There are 4 ways to turn a row about zero (a turn may also mirror it). The second row of each pair is the first, turned, with some noise. The first 28 pairs use one turn. New pairs use 2 turns, one after the other, and a turn may come again.
Known pairs, each followed by its turns in order:
[-20  -9  17   5   3 -18]
[ 25   7 -11 -14   8   1] => R

[ 13 -13  10  20  16   0]
[21 -3 -4 13 14 16] => F

[-12   7  21  -8  -7   8]
[ 4 21 12 -1 13 -6] => Z

[-13  14  21 -16 -17   2]
[  5 -15 -14  -4   7  29] => R

[-11 -10 -14   0  -6 -20]
[ 15 -13   1  -5   3 -20] => R

[-21  17   0  -3  -6  -2]
[-14  15  -4  -2  15  11] => X

[ 17   3 -12  -7  18  17]
[ 15 -21  -3 -15  10  -8] => F

[  6  19  18 -20 -19  17]
[ 16  18  29 -14   5   5] => Z

[ 14  10  -8  -8  -8 -20]
[  3 -15 -21  -9   9  -1] => X

[ 21 -16  15 -22  -7  -7]
[-22  -5 -13 -28  -3   0] => R

[16 -3 -9 16 -9  9]
[-12 -17   9 -12  -9   2] => Z

[ 18  -3  -7 -12 -16  -8]
[  3 -23  -6  -4  12 -11] => X

[ 17 -16   8   5  -4   0]
[-15   9   4 -16   8  -4] => R

[ 17   6 -21  -5 -10 -10]
[ -9 -18  22  -4  -1   1] => F

[ 18 -16 -15  -2  14 -18]
[ -4 -10 -19   8 -25  13] => Z

[-14   6   7 -19 -19  19]
[-10  21  -3 -22  -2 -16] => F

[ 11 -14  -9  17  14 -11]
[ 25  -8  -2   2 -16   8] => X

[ 6  9  3  0 10 -8]
[  4   4 -12  -8   1   8] => Z

[-21  10   8   9  13 -11]
[29  9 -1  3 -5  7] => R

[  2 -19 -21  18   3  16]
[ -9  12   8  16  14 -25] => R

[ 13 -15  17 -12  20 -13]
[ -5  24 -17   5 -22   6] => Z

[ -1 -21  -8  15   1  16]
[17  1 22 13 -4 -2] => X

[  4  16  12   0 -10   5]
[ -7  10   5   2  13 -13] => F

[ -3  20   7  19 -15  -5]
[-22   8   2  16  17  -2] => F

[  3  16  11   0 -18   8]
[  3   5  19 -14  13   6] => Z

[  2 -22   0 -13 -18  -1]
[ -2 -22  18  -6  10  -5] => X

[ 11  13 -13 -19  -3   7]
[-10 -10 -14  15  12 -10] => X

[ 12   7 -11   9  19  15]
[  8 -22 -10  -6  17  -1] => F

New pairs. What belongs after each?
[  5   7  10   7  -2 -17]
[ -2  -5 -16 -13   3  -7] => Z F

[-1  4 19 16  8 -3]
[ 12  -8 -10  13 -15   1] => Z R

[ -9  19  -5   6 -21  19]
[ 22   6 -17  13  15  -9] => F Z

[  1  11 -17  10 -14  19]
[ -5  10 -20 -22   1  -5] => Z R

[  1 -17  12  20  17 -21]
[ 27  15   4   9  -3 -21] => F X

[-20  22  -8  15  -1 -18]
[-22   7   9 -18 -21  11] => R Z

[ 17 -16 -18 -20  -4  -1]
[-1 -3 -5 34 11  5] => R Z

[ 20   9  20 -20 -15   3]
[ 16   3  16  16  -1 -27] => R Z

[ 19  14  -4  -1  10 -19]
[ -8 -15  -9 -13  15  15] => R R

[  9 -11 -20  -2   3  17]
[  6  12   1 -15   4  22] => R X

[  7  17 -19  10  -1  17]
[  8  20  13 -17  -8  -1] => R X

[  4 -19 -10 -15   8 -13]
[-17   1  11  10 -13 -15] => X Z

[ -3 -14  -1   2  -4 -10]
[-9 -7 -1  0 10 -9] => Z Z

[-10   2  14 -21 -18  13]
[  7   7   1  22  19 -18] => Z F

[ -1 -11  -9   6 -11  13]
[17 13 -1  0 -5 -5] => R R

[ -1   9 -21 -21 -10   3]
[-18 -14  12 -15   9  10] => F X

[ 16 -11  11  -5  -1  -9]
[20  8  4 12  2  1] => R Z

[  0 -15  -5 -16  20  21]
[-32 -12  -5   5  -4   9] => R F

[ 22   2 -15  21 -10  -6]
[-18   0  14 -14 -18 -14] => X R

[  9 -19   1  10 -21   5]
[23  5 14 15 -4 -6] => X F

[21  8 -4  9 12  9]
[12 -3 -1  1 12 23] => R R

[  1   8 -11  13  -3  -2]
[  3 -15   4   1   9  -4] => X F

[-15 -20 -18  -7  17   7]
[-21 -19  -6   9   2  20] => Z Z

[ 17  12  17  15 -14  15]
[  6  16  -7  -4 -16 -27] => Z F

[-2 18 13 22 14 18]
[-30  -4  10  11  11 -16] => X F

[ 14 -13 -10 -11 -22  18]
[-2  5 16  2 -6 34] => R X

[-11   6   9   0 -13  -2]
[ 5 15 -1  2 -9  9] => Z R

[  9 -15  10  16   4 -15]
[ -7 -19   2  -5   7 -21] => X X

[ -3  11  16  -4   1 -11]
[-14  -2   0   9  15   8] => X X

[ 9 -9 11 18 -3  3]
[  6   6  -8   3 -16  16] => R R

[-18   8  10   4 -22  15]
[ 11   8   8  22 -21  -1] => R X

[  4  18 -13 -10  11  -5]
[-4 -8  5 -7 24  2] => R R

[  6  16 -18 -11  -2   7]
[19  7 -5  9 -5 16] => X X

[ 8 17 -6 -2 21 11]
[  6  19   6 -11  17 -10] => R X

[ -6  -7  17 -21 -13 -13]
[  9  18   0  24  -1 -14] => X Z

[ -8  19 -19   1   0 -18]
[  6   4  24 -10   7  18] => F X

[ -6 -18 -21   0  18  -4]
[ 14 -14  19 -17  -7  -6] => R R

[-11 -14 -10  -9  14  -4]
[-13   1  12  -5  -1 -19] => X Z

[ -4  16  -2 -16  14   3]
[ -4  -4  14   9 -18  11] => F F

[-12 -14  -2  12   9 -12]
[ 16   0   7  10   3 -16] => Z R

[ -2  14 -19 -18   8 -16]
[-20   2   9  27   4   6] => F Z

